The rows are grouped in 4 ways, from coarse to fine. Each group lies inside one group of the grouping before and may be the whole of it. The rows also spread widely along 16 directions, which tell nothing about the answers.
In the rows, 128 means zero.
Known rows, each followed by its group in each grouping:
[146 135 132 154 132 151 153 101 193 105 116 153 146 144 158 119 116  64
 148  99 141 148  93 148 129]
lel k_220 k_729 fis
[143 159 153 194 144 142 141  98 189 154 138 119 134 176 137 164 112 126
 138  85 138 148 146 168 151]
vakal k_445 k_350 Binu
[113 105 151 139 151 187 173 128  79 161 117 136 126 168  98  63 153 127
 106 140  93  99 139 112 121]
lel k_220 k_729 Sig
[ 98 174 152 139 142 107 174 134 139 116 134 174 126 143  55  87 108 148
 140 138 161 134  98 150 130]
lel k_220 k_358 Fasi
[162 132  75 143 136 131 118  92 101 136  52 124 140 121 144 129  93 122
 161 191  61 150 162 116 134]
vakal k_467 k_209 sir
[135 129 135 129 165  81  96  64 129 111 132 134  86 106 137 138 151 136
 121  66 148 101 171  91  86]
vakal k_33 k_318 rabo
[119  78  99  95  78  78 130 110 103 174 132 109 125 111 130 133 146 150
  64 186 109  82  99 116 161]
vakal k_445 k_19 Mogi
[ 58  63 121 147  83 147 150  58 168 183 107 162 139 162 128 118 147 137
 124 152  95 117 120 145 118]
lel k_878 k_242 buper
[117 100 129 149 124 169 161  97 182 110 118 159 140 163 179  62 161  84
 137  85 121 115 139  93 107]
lel k_878 k_242 vali
[108 116 116 126  58 154 121 135 194 115 100 135 138 135 121 105 105  79
 129 166 158 111 132 144 147]
vakal k_33 k_318 mavis
[135 144 141 183 140 161 171 155 111 178 112 138 164 162  91 121  96 144
 120 115 121 145 111 177 157]
vakal k_323 k_28 Zurup
[193 119 106 140 121 157 105 161  91 170 122  93 127 102 179 110 107 127
 140 173  75 120 145 133 128]
vakal k_33 k_249 Ret
[115 142 115 140 117  88 118  79  99 132 101 114  91 149 137 111 132 146
 114 140  82 104 175  76 116]
vakal k_323 k_770 Det
[145  89 141 137  65 170 157 196 154 140 159 153 108 140  92  51 102 142
 121 160 180  77 125 152 174]
lel k_220 k_729 Sig
[115 113 115 174 146 116 139 141 107 113 156 159 193 125  94 122 127 150
 142 147 202 160 107 155 109]
vakal k_33 k_318 mavis
[127 106 120 137 124 114 162 105 130 150 111 147 127 140 139 128 128 138
  90  94 108 106 115 114 143]
lel k_878 k_242 vali
[100 135 147 122 155 114 133 123 141 115 106 113 133 136  58 120 151 108
  93 134 152 163 158 159 138]
vakal k_445 k_350 Binu
[138 188 129  60 170 140 118  78 158 121  69 118  83 105 160 196  83  85
 134 164  86  89 117 112 106]
lel k_878 k_242 buper
[139 122 143 162  85 158 156 146 130 118  96 137  95 159  86  73 111  63
  90 101 104 142 135 133 152]
lel k_878 k_242 buper
[159 144 107 108 202 147 150 101  93 112  73 144 162 102 119 141 116  80
 141 169  98 150  87 134 115]
vakal k_445 k_350 Binu
[111 155 111 142  86 121 139  96 164 170  78 133 159 122 163 106 118  82
 135 128  62 140  75 148 125]
vakal k_33 k_249 Ret
[157 117 149 145 103 182  98 154 147 179 129  82 105 138 125 155 103 111
 100 124 137  97 166 166 153]
vakal k_33 k_249 Ret
[165 140 131 154  78 143 125 171 159 148 107 155  93  89 122 120  57 113
 133 118 106 129  99 184 144]
vakal k_445 k_350 Binu
[148 112 141 139 155 111 148  79 120 139 148 127  87 171 107  94 163 165
 120 131 122  89 186  86 156]
vakal k_445 k_19 Mogi
[100 131 148 103 111 166 150 138 137 152 102  99 115 162 109  64 147 103
 103 177  93 107 159 120 141]
lel k_220 k_729 fis
[ 81 124 148  88 114 145 170 154 108 133 105 130 121 147  37 130 116 104
  57 180 143 105  93 149 159]
lel k_220 k_358 Fasi
[152  97 125 120 122 136 139 138  97 112  94 169  89  85  93  93 107  86
 115 134  78 143 106 142 120]
vakal k_33 k_318 mavis
[168 107 168 137 159 165 151 120 107 160 191 128  83 133 158 117 142 112
 126 134  87 118  91 139 103]
lel k_878 k_242 buper
[193  78 109  64 172 125 154 100 126 127  68 154 114  79  98 134 121  83
  96 121 116 104  93 143 181]
vakal k_323 k_28 Zurup
[164 109 121  97 105 100 154 114 181 142 152 127  98 139 142 130 118 157
 107 148 162  57 124 116 199]
lel k_220 k_358 Fasi
[129  90 115  92 147  99 137  56 132 100 116 135  94 123 159 108 178 100
 115 160  79 120 140  81 114]
vakal k_445 k_350 Binu
[131 159 117 112 161 139 143  92 151 135  98 176 144 105 143 155  92 134
 148 107 158  67  84 115 112]
vakal k_467 k_209 sir

New rows, each followed by its group in each grouping:
[128 119 151 174  91 143 158  89 181 100 160 163 107 168 150  83 142  61
 141  99 122 136  95 122 120]
vakal k_33 k_318 mavis
[122 101 136 130  87 144 152 122 113 171 127 104 107 177  83 103 134 138
  86 195 112  87 147 124 186]
vakal k_445 k_350 Binu
[134  88 120 153 146 159 165  76 118 192  95 132 141 159 145 114 150 134
 114 114  53 120 138 125 147]
vakal k_467 k_209 sir
[135  76 121  96 177 152 164 154 147  66 116 196 135  94  96  75 139 115
 130 122 187 127 130 127 116]
lel k_878 k_242 buper
[120 105 112 140  84 146 137 166 144 162 106 150 169 118 104  65 112 143
 124 129 180  90 120 152 148]
vakal k_323 k_28 Zurup
[ 53 119 157 131  94 151 160 153 150 140 141 204 128 126  48 128  82 157
 124 159 194  98  62 184 111]
lel k_220 k_729 fis
[141 209 152 116 186 106 120  82 137 107 122 120  99 127 107 157 112 100
 153 151 126 136 123 130 106]
vakal k_445 k_19 Mogi
[145 151 147 141  97 131 128 144 129 109 114 108  59 147 138 132 100  88
  72  85 100 112 158  99 131]
lel k_878 k_242 vali
[178 108 132  93 174 102 183  96 154 100 133 147 102 130 128  98 162 107
 100 101 122 112 119 101 181]
vakal k_467 k_209 sir
[ 71  97 126 102  68 132 124 138 169 115  97 134  91 140  92  77 134 130
 118 204 104 126 192 130 140]
vakal k_33 k_249 Ret
[122 125 159 152  81 132  97  89 176 158 144 122  65 138 104  87 132 120
 144 124 127 112 170 148 123]
vakal k_467 k_209 sir
[ 58 123 136 139  94 168 156 153 132 115 107 183 147 148  64  96  99 121
 131 180 168 117 101 152 109]
vakal k_323 k_28 Zurup
[ 97 158 167 112 119 155 132 138 172 145 118 142 114 114  91  53 137  86
 147 137 118 129 114 167 105]
vakal k_33 k_249 Ret
[126 111 106 110 185 180 156 116 137 108  59 156 166 118 130 136 120  90
 143 175  91 158 127 145 117]
vakal k_445 k_350 Binu
[218 114 159 136 145 160 151  98 142 124 153 135  44 156 130 103 123  90
 139 121  93  96 143 114 175]
vakal k_33 k_249 Ret
[ 80 181 115 197  63 140 115 161 125 165 139 137 176 146 147 107  73 171
 168 176 157 117 110 141  78]
lel k_878 k_242 vali
[127 155  94 158 124 122 164  93 144 101  71 175 143 152 148 192  66 123
 122 122 121 110  98 105 146]
vakal k_445 k_350 Binu
[184  81 144 170 131 179 141  71 170 181 146 163 113 144 140 114 118 114
 160  84 141  89 107 156 143]
lel k_878 k_242 vali
[ 63 129 125 127 131 184 134  96 134 142  82 128 129 168 151 153 119 128
 136 193  64 117 174 110  91]
vakal k_33 k_318 mavis
[147  91 144 134 120 119 156 110 126 159 145 151  99 125 118 165 111 125
  75  89 130  97  72 150 152]
lel k_220 k_729 fis
[ 85 129 115 138 123 156 115  76 119 179  77 127 148 154 121 127 123 154
 118 112 154  44 165  91 106]
lel k_220 k_358 Fasi
[158  94 156 131 158 130 192 130 109 145 175 138 113 159  79 111 145 133
  95 153 128 137  93 154 178]
lel k_878 k_242 buper
[124 113 146 168 140 144 166  98 136 142 166 129 151 177 131  74 166 105
 153 171 101 169 106 150 128]
vakal k_323 k_770 Det
[107 103 102 136  94 161 114 190 138  61  95 159 103 116 125  85  94 135
 148 204 120 149 210 114  99]
vakal k_445 k_19 Mogi
[ 85 140 126 147  77 136 128 126 105 142 106 134 138 156  95  98 115 122
  97 131 172  68 124 101 118]
vakal k_323 k_28 Zurup
[142 129 150 155 116 145 117 152 126  98 149 145  88 132  67 129  86 115
 130 149 185 135 141 155 121]
lel k_878 k_242 vali
[174  48  76 133  88 110 107  92  84 135 129 135 119 102 170 155 121 124
  96 160 130  77 105  92 134]
vakal k_445 k_350 Binu
[126  86 112 145 156 204 206 104 167 102  95 193 143 183 188  92 129 117
 155 133  77 115 142  84 128]
lel k_878 k_242 vali
[ 78 107 117 176 133 166 192 163 113  94 111 142 176 201 132 108 144 135
  90 154 110 163 165 102 133]
vakal k_445 k_350 Binu
[102 153 154 134 163 136 134 106 117 126 156 176 117 111 118  78 143 143
 158 106 160  90 106 107  57]
vakal k_467 k_209 sir
[111  97 114 116  95 138 132  80 192  85  71 156  92 140 136 107 126  72
 117 111 118 112 162 102 129]
lel k_220 k_358 Fasi
[117  91 153 192 134 184 140  66 126 180 124 151 125 171 100  69 158 116
 159 124  91 135 148 149 107]
vakal k_445 k_350 Binu
[105 117 121 116 173 123 205 112 134 149 122 172 189 145 113  85 153 154
 145 176 115 141  77 149 149]
vakal k_323 k_28 Zurup
[144 103 128 120  85 103 131  99 130 196 165  77 131 158 110 125 152 142
  85 189 149  72 114 133 195]
vakal k_445 k_19 Mogi
[182 179 100 135 158  85 160  83 114  73 108 117 122 164 152 120 124  98
 133 154 110 131 137  59 163]
vakal k_467 k_209 sir
[166  63  91 105 144 145 128 122  71  91 130 121 130 110 185 155 146  88
  78 163 126  93 113  70 111]
vakal k_445 k_350 Binu
[132 153 123 103 167 102 175  65 198  82  82 176 110 134 152 146 116  94
 130  86 109 126 109 105 138]
lel k_878 k_242 vali
[108 124 131 104 141 177  94 144  98 140 116  67 156 136 147 117 168  93
  75 126 173  64 175  83  94]
vakal k_33 k_249 Ret
[165  79 120 123 100 124 120  92 174 126 143 148 103 113 139  90 135 104
 135 114 171  84 122 124 142]
lel k_220 k_358 Fasi
[148 136 147 176 130 182 136  98 101 164 125 160 122 128 116 102 105  76
 166 143  79 139  66 162  88]
vakal k_445 k_19 Mogi
[104 170 159 130 107 134 120 111 177 112 117 156  89 123  99 109 107  84
 141 108 145 112 112 143 103]
vakal k_33 k_249 Ret
[123 143 123 161 123  92 147 134 115 112 123 146 132 141 100 142 103 145
  91  92 169 127 125 119 135]
lel k_878 k_242 vali
[204 142 133 118 169 160 149 116 137 138 146  93  99 155 199 169 106 116
 132 166  90  99 132 111 159]
lel k_220 k_729 fis
[169 111 134  90 137 121 173  77 154 123  92 150  53 148 120 124 116 107
 114 148  58 100 135 111 190]
vakal k_323 k_28 Zurup
[111 113 147  83 131 166 168 155  95 139 112 105 128 135 117  96 153  69
  54 151  96 103  91 120 131]
lel k_220 k_729 Sig
[161 211 109 138 125 106 110 103 159 144  64  98 139 112 160 176  65  85
 133 109 108 132 105 148 135]
lel k_220 k_729 Sig
[157 116 113 133 156 159 110  86 138 165 113 108 142 130 173 144 125 128
 152 147 120 105 153 125 113]
lel k_878 k_242 vali
[151 108 117 116 172 132 157  79 121 126 144 153 111 139 186 140 133 157
 147 155 107  81 123  84 114]
lel k_220 k_729 Sig
[ 98 121 136 155  59 149  54 116 103 148 130 117  85 103 122 127 107  99
 115 132 147  90 140 125  55]
vakal k_467 k_209 sir
[155 105 124 153 134 158 134 140 155 138 129 145 135 108 164 124 106 106
 171 169  78 192 109 193 112]
vakal k_323 k_28 Zurup
[119  75 126 196  94 146  88  88 117 107 156 136 115 152 134 127 135  97
 148 153 152 159 156 135  76]
vakal k_323 k_28 Zurup
[115  57 103 108  72 123 125 102 200 101 113 142 110 126 162 120 140  97
  97 124 152  96 148 111 143]
lel k_220 k_358 Fasi
[176 104  99 199 108 106 106  68 123 121 107 174 107 106 156 144  93 111
 145  65 122 128 114 120 105]
vakal k_445 k_350 Binu
[146  57 126 176 111 123 159 112 166  93 151 211 113 137  81  58 129 139
 158 108 183 136 131 148 151]
vakal k_323 k_770 Det
[168 161 146 124 143 122 146 139 120 108 171 108 101 147 167  86 142 111
 122 132 137  94 127  85 128]
vakal k_323 k_28 Zurup
[157  98 138 145 152 144 144  80 118 122 137 169 123 114  98 127 119  70
 151 147 130 156  54 172 110]
lel k_220 k_729 Sig
[152  94 143 138 108 142 130 127 129 120 149 162  96 112  93  76 122  92
 148 158 141 136  98 162 121]
vakal k_323 k_28 Zurup
[110 133 111 125 161 156 174  90 127 117  90 161 146 161 149 155 105 129
 142 177  98 112 111 107 121]
lel k_220 k_729 Sig
[181  69 128 153 139 170 141  94 147 111 115 157 105 120 148  73 150  54
 147 113  78 160 127 139 121]
vakal k_445 k_350 Binu
